Every row belongs to one group in each of 4 separate groupings. Each group adds its own fixed numbers to the row, and there is some noise. The rows also spread widely along 17 directions, which tell nothing about the answers.
(in the rows, 128 means zero)
Some rows, each with its group in each grouping after it:
[110 126  99 117 165 109 158 136 120 121  88 114  61 120 129 138 146 107
 193 137 174 121 157 113 112 143 133 115 220 141 139 109 144 138  97  86
 113]  gupip z988 z896 z135
[135 109 133  71 126 116 140 115 137 138 134 131 127 161 170  88 127 116
 154 108 111 140 167 114  94 142 147 108 101 143 145 123 119 124  82 129
 145]  gupip z988 z782 z761
[102 160 112 120 105 118 109 131 108 146 159  93 101 135 154 116 143 166
 118 114 172 139 108 132 150 155 105 114 155 181  90 107 135 136 145 165
 130]  Kuzi z974 z904 z502
[137 131 111  82 161 124 163 113 112 121 108 152 124 157 173 137 125  67
 158 137 133 145 163  94 105 121 102 136  98 111 120 139 139 132  82 108
 134]  batos z974 z400 z761
[ 85 155 154 102 109 165 118 116  82 137  88  95  92 152 139 140 170 145
 104 172 171  74  43 120 157 167  91 115 113 105 122 114 141 157 126 123
 127]  Kuzi z825 z935 z502
[ 87 133 153 131 147 134 151 165 104 124 102 125  98 118 104 152 134 103
 144 128 163  75 142 109 184 159  96 105 117 129 109 128 131 134 122 140
 125]  batos z825 z904 z101
[ 95 136 125 147 110 140 107 127 102 103 149 143 121 122 121 143  94  96
 171 154 137 145 112 106 111 132 107 167 126 109  95 109 159 144 133 138
  65]  Kuzi z525 z935 z135
[111 132 107 161 176 161 147 105 133 146 112 116 111  84 120 150 139 121
  94 143 139 117 151 127 167 100 140 125 163 106 108 116 146 106 128  92
 115]  batos z354 z896 z101
[107 132 147 130 153 145 158 125  95 110 123 157 104 105 112 141 122 141
 140 169 141  84 159 112 136 179 128 150 168 135  93 148 130 118 147 114
 113]  batos z284 z782 z101
[182  96 106  88 139 123 151 104 138 134 138 156 131 134 174 141 121 104
  94 163 164  88 125 122 136 140 143 130 120 122 122 170 170 129 115 161
 146]  Kuzi z284 z400 z502
[ 75 142 163 121 124 153 133 132 123 140 110 104  98 119 101 153 169 136
 137 102 121  78  93  82 120 142 118 139 119 137 116 115  80 124 130 105
 112]  gupip z525 z935 z135
[ 66 179 143 128 174 182  95 145  96 159  95 132  87 135 134  96 154 147
 156 100  99 151 166  90 107 143 127 127 127 137 115  86 111 109 119 103
 116]  Kuzi z354 z400 z101
[ 87 134 136 136 150 160 142 122 145 140 134 106 121  82  92 152 162 152
  96 138 127  90  99 134 171 111 153 126 158 141 103 133 117 107 116 111
 136]  Kuzi z525 z935 z761
[ 76 156 149 123 173 133 153 130 137 104  64 120 136 157  99 119 117 108
 140 155 154 138 130 138 168  95 127 140 107 113 147 152 138 132 127  79
 105]  batos z974 z935 z502
[181  72 168 138 122  93 171 121 116 100 183 166 182 141 127 129  51 115
 131 124  65 130 218 103  98 179  70 125  65 139  54 151 126 141 128 170
 153]  gupip z354 z782 z761
[152 111  80 105 176 119 158  82 134 157 142 126 172 180 176 128 148 123
  79 126 116 153 146  97 117 134 115 107  93 133 112 131 140 158 101 133
 149]  gupip z825 z896 z502
[138 132 180  73 139 151 128 131  76 136 117 146 122 183 157  99 123 141
 157 161 127 124 131 113  91 195  83 127  85 142  95 156 162 144 109 161
 177]  gupip z988 z400 z101
[119 112 111 127 140  93 166 144  84 128 143 127 146 166 164 120 114 112
 127 129 144 131 191 123 181 183  61  56  80 115  82  99 137 176 112 152
 139]  batos z284 z400 z502
[122 135 123 111 150 137 139  68 140 130 123 120 136 162 133 127 122 147
  92 146 151 112 128 118 131 116 136 168 116 140 119 160 139 129 150 125
 104]  gupip z354 z935 z135
[110 114 178  74 107 147 149 148 119 126 102 119 111 125 133 107 155 135
 158 161 133  92  84 128 114 158 155 104 130 121 156 134 117 128  91 108
 161]  batos z988 z400 z101
[108 151 162 134 143 125 142  97 155  83  90 113 122 131  77 124  84 153
 102 161 135 100 146 165 174 119  97 113 135 105 123 126 155 147 100 118
 142]  Kuzi z825 z782 z761
[123 128 128  83 137 121 155 140 110 122 127 152 133 123 144 119 136 124
 132 165 134 110 119 123 127 159 143 121 126 128 118 140 126 133  97 121
 143]  Kuzi z525 z400 z761
[124 147 135 120  95 127 125 127 108 120 124 114  95 121 152 136 127 100
 151 126 150 135 112 106 111 127  99 133 123 121 116 110 125 118 120 117
 113]  gupip z525 z935 z101
[ 99 163 156 108 109 149 143 131  92 108 131 140 116  75 124 144 143 141
 115 159 114  92 110 114 131 170 112 120 126 104  99 102  93 118 106  97
 134]  batos z525 z782 z101
[ 90 134 158 120 144 129 163 162  89 133 129 123 125 141 129 143 132 115
 142 135 175 106 132 124 180 162  89 128 108 163  76 160 135 125 149 146
 131]  Kuzi z284 z400 z101
[132 157 163 100 127 125 128 137  99 123  78 124  80 140 142 124 121 126
 119 137 140  95 133 121 131 167  79  98 112 106 125 115 130 137 108 115
 152]  Kuzi z974 z782 z135
[175 119 120 147 114 117 117 122  59 150 134 154 134 171 196 106 102 125
  74 176 122 133 118  95  93 198  85 116  94 112  93 120 167 163 172 163
 127]  Kuzi z988 z904 z761
[124 100 166 118  88 134 153  96 149 140 110  85 103 108 128 130 113 127
  94 130 157  77 126 149 161 107 133 134 129 123 121 144 127  99 147 130
 120]  Kuzi z525 z904 z135
[175  79 117  56 153 133 146 106 136 195 118 171 154 150 211  63 159 127
  47 142  99 107 153 104 106 152 239 108  74 114 175 161 108  93 129 110
 139]  Kuzi z525 z896 z101
[ 75 139  78 123 182 129 141 142 129 186 121 102 122 148 155 113 180 149
  81 100 147 126 151 113 188 142 159  74 133 162 126 109 110 130 123 117
 126]  Kuzi z525 z782 z135
[ 84 100 158 140 143 132 154  99 160 125 126 106 150 154  96  91  87 149
 144 124 130 146 192 150 152 106 144 144 128 154 117 147 142 119 147 137
 107]  batos z825 z904 z101
[ 86 159  77 121 147 176 159 107  80 153 139 110 155  95 167 156 196 122
  96 205 153 161  35 135 141 122 126 137 168 121  84 121 147 132 107  79
 140]  gupip z974 z400 z502
[118 123 145 119  91 149  96 127 149 145 146 129  97  89 144 110 119 100
 122 107 134  97 133 131 151  94 166 128  94 108 136 103 131  98 117 159
 105]  gupip z988 z400 z761
[145 108 140 140 122 142 128  83 141 158 132 108 151 184 169  98 117 137
  92 118  97 157 113  98  76 105 135 145  94 131 128 134 133 134 154 135
 129]  batos z988 z400 z761
[ 81 148 120 151 186 136 160 128 176 131 113  89 151 121  86 153 139 120
 118 113 158 153 109 137 180  56 144 135 149 160 123 153 141 114 116  97
 126]  batos z525 z896 z101
[119  70 152 132 105 160 130 130 113 124 169 125 153 146 121 140 113 110
 201 163 107 161  78 100  53 138 137 176 142 147 100 152 165 147 127 146
 109]  Kuzi z354 z935 z135
[121 130 115 134 110 140 133 138 116 161 118 108 111 107 168 135 159 104
 111 121 137 131  82 101 108 121 156 129 143 132 133 121 115 105 138 102
 119]  gupip z525 z782 z502
[154 141 147 104  89 120 141  89  86 129  93 107 104 178 181 112 128 139
 131 175 140 156  66 105  30 156  88 159 152 123 126 136 136 147 149  94
 141]  gupip z974 z400 z135
[123 114 117 139 120  84 175 153 111 112 136 124 143 110 134 142 120 107
 118 151 146 120 119 121 150 159 120 104 140 126 113 116 110 153 141 102
 109]  Kuzi z988 z896 z135
[120 130 140 121 118 148 125 132  96 120 144 143 134 107 132 130 129 128
 125 185 136 115  87 118 128 154 138 138 135 119 105 137 147 134 130 137
 123]  batos z825 z935 z502

New rows, each followed by its group in each grouping:
[158  93 147 102 158 130 162 137 134 133 106 138 105 123 131 134 115 103
 146 140 159  88 167 127 141 135 139 131 139 142 116 179 164 107 113 145
 156]  gupip z354 z400 z502
[173  46 135 108 119 102 154 131 157 122 176 134 189 186 138 112  96 122
 171 138 112 162 106 102  55 146 159 144 127 184 130 188 168 162 122 191
 154]  batos z825 z904 z502
[130 140  65 113 134 125 160 113  99 146 167 112 151 109 188 160 186  97
 114 138 115 173  72  87  88 129 111 110 144 130 101  88 109 147  81  85
 143]  gupip z988 z896 z761
[130 122 153 142 124 162 113 152 112 152 116 156 128 105 135 130 143 122
  87 166 109  95  65  93 110 146 166 132 105  93 136 132 129 133 152 127
 124]  batos z974 z400 z135
[157 104 150 134 127 114 157 133 123 148 132  99 120 137 144 133 126 129
 113 120 148 123 128 120 131 141 109 114 130 159 103 152 139 119 146 137
 154]  gupip z354 z896 z101
[153 155 119 157 138  96  82 160 156 138 155 111  77 130 124 132 121 151
 111  75 157 115 113  99 134 126 128 101 155 181 124 114 145 141 142 191
 145]  batos z988 z896 z761
[127 164 157 124 117 105 138 122 143  53  72 131 107 121  93 128  71 124
 143 185 162 111 117 160 151 120  86 107 134  68 149 110 171 160  84 106
 139]  batos z525 z400 z101
[112 147 144 146 108 136 102 123 158 114 126 116 107 124 104 134 123 148
 141 110 119 124  76  96  75 119 151 159 152 145 139 118 127 133 134 130
 111]  gupip z525 z782 z502
[137 173  86 132 101  60 141 120 108  96 186 122 106  82 146 135 111 154
 103 130 172 129 164 136 164 160  90 103 181 162  75  97 103 133 140 137
 119]  gupip z284 z935 z135
[125 124 104 114 160 101 132 164 160 130 121 150 122 119 130 130 126  88
 115 128 169 108 119 113 169 109 184 112 113 127 167 144 135 133 123 132
 103]  batos z974 z896 z135
[127  53 124 125 164 122 166 151 148 150 125 153 141 155 142  94 113  97
 161 144 151 126 173 119 137 131 211 130 137 148 155 180 154 116 149 139
 105]  batos z284 z400 z101
[126 157 113 121 160 109 126 158  97 135 117 156  84 121 159 117 121 113
 128 106 140 115 203  94 144 168 124 106 125 138 108 115 116 116 136 131
 119]  batos z974 z782 z502
[141 140 146  98 120 134 142 102 123 141  94 104 123 143 159 124 145 128
  80 156 133 120  76 127 121 117 122 117 111 111 138 140 129 122 112  96
 156]  Kuzi z525 z935 z761
[ 95 125 132  73 112 173 125  71  85 153 125 116 126 163 163 106 161 179
 102 189 154  94  88 137 128 187 114 128 114 114 101 124 161 155 115 146
 135]  gupip z525 z904 z502
[165 128 137  83  59  95 105 104 148 117 164 138 125 137 172  92  91 126
 110 114 137 118 136 119 108 139 137 126  79 129 143 116 123 127 127 181
 119]  gupip z825 z904 z101
[121 132 158 138 105 147 127 132 107 137 106 101  96 114 136 135 120 108
 123 146 148 123  98 139 141 116  96 129 131 117 104 127 155 115 132 128
 137]  Kuzi z974 z904 z761
[136  75 141 124 137 137 166  96 130 130 159 132 162 141 123 126 115 135
 131 166 126 120 138 131 120 148 134 145 127 137  93 156 159 139 130 143
 134]  gupip z988 z896 z101
[ 93 101 133  98 159 144 140 126 136 157 150 145 128 131 127  80 148 171
 144 123 116 115 187 127 131 156 197 133 145 172 112 141 113 107 133 141
 129]  gupip z974 z400 z502
[115 165 162 144  52 114 126 139 134  78 168 109 142  77 102 164 115 133
 130 131 108 134  20  96  71 124 116 163 147 142 116 108  78 135 138 116
 113]  batos z825 z782 z135
[153  97 154 112 120 142 133 118 165  92 111 170 145 111 113 132  91  89
 153 155  90 110 119 106  78 109 158 141  97  66 157 128 148 138  77 124
 126]  batos z525 z400 z502
[121 113 135 127 137 191 105 103  93 164 111 120  95 146 157 101 148 149
 149 160  98 147 129 103  69 158 134 127 158 110 120 100 161 126 114 112
 133]  Kuzi z354 z935 z101
[124 130  98 172 120 102 156 132 151 125  95  69  93 129 123 181 144 104
 118 100 165 112  85  95 132 110  85 100 175 130 130  96 132 157 126 112
 125]  Kuzi z525 z904 z502
[ 53 131 101 132 151 149 156 163 121 153 132 115 149  98 126 151 170  91
 124 132 165 123  92 121 197 106 169 126 119 137 116 130 119 115 126 113
  91]  batos z525 z904 z502
[ 82 160 136 115  86 153 126  88  96 122 177  91 116  82 134 125 144 157
 141 124 105 149 146 137 130 142  80 120 145 129  58  64  96 117  94 115
 128]  gupip z825 z935 z502
[164 110 151 132 123  85 181 135 158  70 110 137  92  73  84 157  87 126
 145 161 160  71 151 146 138 145 130 128 206 139 121 160 136 119 120 116
 152]  gupip z974 z782 z502
[104 121 150 124 152 162 127 164  96 156 106 116 118 134 131 114 164 143
 148 157 122 137  77 111 103 158 153 113 148 139 130 130 138 134 122 105
 145]  batos z354 z896 z502
[120 187 141 104 162 119 120 120 148  97 114 136  96 128  96 124 115 177
 133 120 148 102 148 121 122 143 116 145 159 169 116 139 129 132 118 140
 146]  gupip z354 z400 z502
[ 89 133 133  82 164 141 175  91  97 122 105 151  97 121 129 130 151 136
 143 149 135  79 201 111 140 182 110 130 135 112  98 111  99 125 104  82
 112]  gupip z974 z896 z101
[141 125 109 135 110  91 125 153 110 139 162 108  86 117 160 128 116 125
 132  95 163 122 164 119 148 163 103  89 148 157  92  97 132 134 136 162
 124]  Kuzi z354 z896 z502
[157 108 215 126 106 138 165 103 109 109 110 123 130 153 120 148  95 113
 138 127  91 111 128  85  62 140  67 174  87 127  86 171 106 117 157 114
 141]  batos z974 z935 z502
[124 102 165 126  93 163 145  44 140 106 119 119 114 139 114 148 108 136
 106 160 138  61 112 107 112 125 120 183 108  86 121 141 132 128 162 118
  81]  batos z354 z935 z101
[140  83 117 127 103 115 146 103 134 120 171 132 138 145 139 127 120 137
 138 141 119 104 128 105 100 164 125 117 127 124 113 105 138 171 112 159
 128]  gupip z988 z400 z761
[124 139 147 123  84  99 132 171  98  93 152 153 111 106 122 138 127 143
 160 154 133  90  71  81  79 201 133 133 157 142 123 111  93 164 149 139
 111]  batos z988 z400 z135
[ 75 131 115  98 137 161 139  49 101 150 190  99 137 143 148 109 147 186
 117 121 128 129 192 133 160 155  99 136 132 165  43 111 120 123 124 153
 120]  batos z825 z935 z502
[128 100 154 102 114  92 185 171 136 108 101  92 116 126 105 144 151 126
 174 149 150 105  66 121 101 160 128  97 186 163 153 146 115 155  96 105
 174]  gupip z988 z904 z135
[119 156 142  87 114 118 106 138 130 137 128 128 139 155 155  81 127 150
 108 133 138 142  91 125 114 135 159 127  87 147 152 135 117 130 134 133
 128]  gupip z354 z400 z135
[133 148 105  97 130 102 160 137 134 116 134 103 121 111 138 150 168 128
 143 122 114 139  90  96  87 137 117  93 180 153 131 100  90 147  73  88
 165]  Kuzi z988 z935 z135
[125 126 142 118 126 134 133 155 112 145  99 133 112 128 152 130 140  88
 129 122 130 113 107  82 108 136 142 130 105 123 142 133 117 120 137 125
 117]  batos z825 z904 z502
[135 129 112 123 114  95 146  94 165 100 160 125 132 133 129 160  94  93
 110  97 158 100 153 114 162 103  94 139  87 132 105 130 133 137 120 161
 109]  gupip z974 z782 z761
[136 114 168 117 159 127 161 159  91 135  89 148  94 120 125 130 126 125
 138 156 135  80 164 114 128 184 112 113 145 131 104 153 128 122 132 118
 155]  gupip z284 z400 z135
[100 139 167  94 142 153 105 164 115  87 144 170 102  95  82 152 120 117
 187 157 134  69 107 118 143 168 114 117 107 107 112 111 161 160  58 169
 137]  batos z988 z896 z761
[146 119 170 120 120 138 140 106 109 127 109 121 126 126 142 112 106 125
  90 160 117 113 134 148 148 132  94 100  88  82 113 118 147 130 112 119
 153]  batos z988 z896 z761
[127 121 161 160  90 106 145 126 129 121  93  74  73 138 124 123  95 116
 139 128 189 118 125 141 143 114 102 134 171 139 125 130 148 118 174 120
 103]  Kuzi z825 z896 z101
[153 142 170 159 103 126 128 142  83 141  73 102 116 164 152 125 126 139
  65 172 133 113  41 114 115 162  64  91  91  85 125 122 151 166 153 117
 168]  gupip z525 z400 z761
[109 127 108 169 112 140  85 110 163 133 188  99 115 126 118 149 102 117
 130  82 161 129 127 119 162  84 115 149 122 154  90 110 172 132 146 203
  86]  Kuzi z988 z935 z502
[160 112 128 162 106 108 108 169 118 157 135 138 100 107 155 121 128 114
 102 129 136 114  82  88  93 149 178 131 147 139 141 128 122 124 190 140
 100]  gupip z988 z896 z135
[161 118  92 146 122 114 126  88 166 126 155 123 142 137 154 134 100 112
  93 112 126 139 140 108 118  95 123 131 121 119 118 111 154 146 127 157
 117]  Kuzi z988 z400 z502
[ 93 174 139 103 101 151 113 117 104 122 128 144  94  94 149 128 149 129
 124 125 120 101 112  93  99 151 144 164 134 124 119  98  78 103 138  96
  83]  Kuzi z284 z782 z502
[103 134 141 110 116 147 109 145 113 118 160 136 132 112 123 131 127 119
 178 139 128 148  91 116  97 140 130 145 122 137 101 119 146 134  94 145
 121]  gupip z525 z896 z502
[132 115 100 103 139 134 142  93 141 157 108 128 129 172 180 106 145 117
  85 129 133 108 138 101 134 132 147  99  90  99 159 108 130 148 119 121
 121]  Kuzi z988 z400 z101
[168  96 124 130  93 111 130 110 155 139 160  99 161 165 165 123 117 111
 126 100  91 178  91  92  56 112 112 108  86 121 138 101 130 156 105 136
 145]  gupip z354 z896 z101
[123 106 159 163  99 148 152  70 123 114 144  98 127 151 125 146  80 113
 147 145 144 148 122 126  96 102  80 204 139 144  68 159 165 119 169 133
  99]  gupip z974 z782 z761
[124 117 142 102 134 153 127  80 146 150 128 123 154 155 156  69 115 142
 111 143 100 173 150 150 104  92 163 145 101 126 129 137 142 107 116 116
 137]  gupip z974 z400 z761
[ 79 141  82 165 168 155 144 107 146 140 132  95 131 114 119 169 163 117
 111 109 125 140 115  97 151  97 115 116 144 115 112  78 125 147 107  92
 100]  Kuzi z354 z896 z101
[110 114 164 117  70 183  93 106 106 135 152 126 106 116 144 137 122 103
 157 159 150 116  55 117  94 116 140 198 110 119 100 148 165 102 148 158
  84]  gupip z525 z935 z502
[151 153 145 102 161 137 123 130 115 109 111 155 131 133 139 142  92  80
 145 145 128 155 142 118 113 113  77 138  94 113 106 151 180 131  82 149
 153]  batos z284 z904 z135
[125 153 135 152 119 104 134 154 167 118 117 103 103 107 102 164 158 132
 101  82 125  85  63  68 113 125 132 104 137 132 159  94  75 149 135 109
 127]  batos z988 z896 z101
[139 118 103 150 134 122 149 114 121 144 137 112 122 147 157 140 131 115
 121 129 145 133 128 100 119 134 104 120 144 135 108 119 150 147 134 136
 132]  gupip z988 z400 z101
[132 137 130  95 196 106 172 139 133 113  89 206 128  93 127 104 118 108
  99 154 115  88 219 108 151 149 198 131 111 104 151 154  85  96 132  71
 102]  batos z974 z896 z101
[116 138 126 136 126 138 128 116 145 141 149 111 155 157 141 142 129 118
 120  99 127 157  82  89  93  96 126 172 109 163 104 148 129 128 147 143
 112]  Kuzi z525 z400 z502
[122 124 147  97 120 113 144 130 145 118 124 147 123 115 121  99 119 136
 137 118 113 107 165 107 110 148 166 129 126 142 148 126  93 114 121 121
 122]  gupip z825 z904 z101
[100 170 158 102 114 121 118 142 100  87  95 175 107 119 122  94 108 144
 148 167 122 105 132 104  88 186 162 155 123 112 150 115  92 128 148  88
  80]  gupip z354 z782 z502
[115 106 127 133 111 156 119 116 110 167 132 105  96 144 164 121 148 124
 129 115 115 117 117  89  94 149 136 124 140 132 120 100 127 129 131 134
 118]  Kuzi z825 z782 z761
[ 85 177 150 103 123 153  98  87 141 107 116 149 111 113 118  94 101 137
 128 123 105 136 169 130 119 100 142 173 106 112 126 100 113 105 118 111
  85]  Kuzi z974 z904 z761
[ 61 130 120 146 158 153 164 131 152 131 108 113 136  97  96 147 150 111
 122 132 129 113 128 126 180 102 157 124 139 117 130 113 109 116 116  77
 100]  Kuzi z974 z782 z101
[ 83 119 137 128 111 126 163 123 107 127 164 126 119 101 128 134 124 130
 137 119 152  92 176 117 170 154 125 140 124 146  76 123  94 111 154 135
  89]  batos z525 z400 z101
[147 168 118 134 133  86 112 158 151 117 104 151 100 124 127 107 125 147
  92 125 142 100 105  88 104 150 173 118 151 141 176 121 102 137 156 126
 119]  gupip z825 z400 z101
[116 109 142 122 121 133 162 134 113 121 115 111 151 150 138 129 129 105
 153 180 151 154  63 121 109 124 138 141 132 127 137 157 151 137 127  99
 124]  batos z525 z935 z101
[133 139 129 167 143 101 129 166 117  98 114 155 115 123 114 144  91  88
 143 139 132 128 130  87 120 133 119 130 123 111 126 128 138 142 143 120
  97]  batos z525 z935 z761
[150 142 148 130 157 102 173 143 144 112  62 121 104 111 117 154 113  89
 107 133 153  96 134 110 139 106 117 124 143 121 147 159 123 114 135  91
 140]  batos z988 z904 z135
[104 137  98 163 154 118 129 163 130 137 106 122 120 135 137 109 127 110
 135 139 137 172 118 121 131 109 155 111 160 132 146 108 144 140 134 103
 110]  Kuzi z974 z400 z761
[143 158 123 103  79 115 129  81 117 106 143 139 141 134 170 106 111 147
 101 154 115 147 101 108  70 146 119 148 119 109 122 102 108 137 131 110
 111]  Kuzi z525 z400 z101
[ 68 130 166  48 119 135 164 136 121 120  90 108 104 166 128 107 163 141
 177 135 154  93 104 124 122 168 146 126 126 153 154 138  95 133  96  92
 127]  Kuzi z974 z782 z502
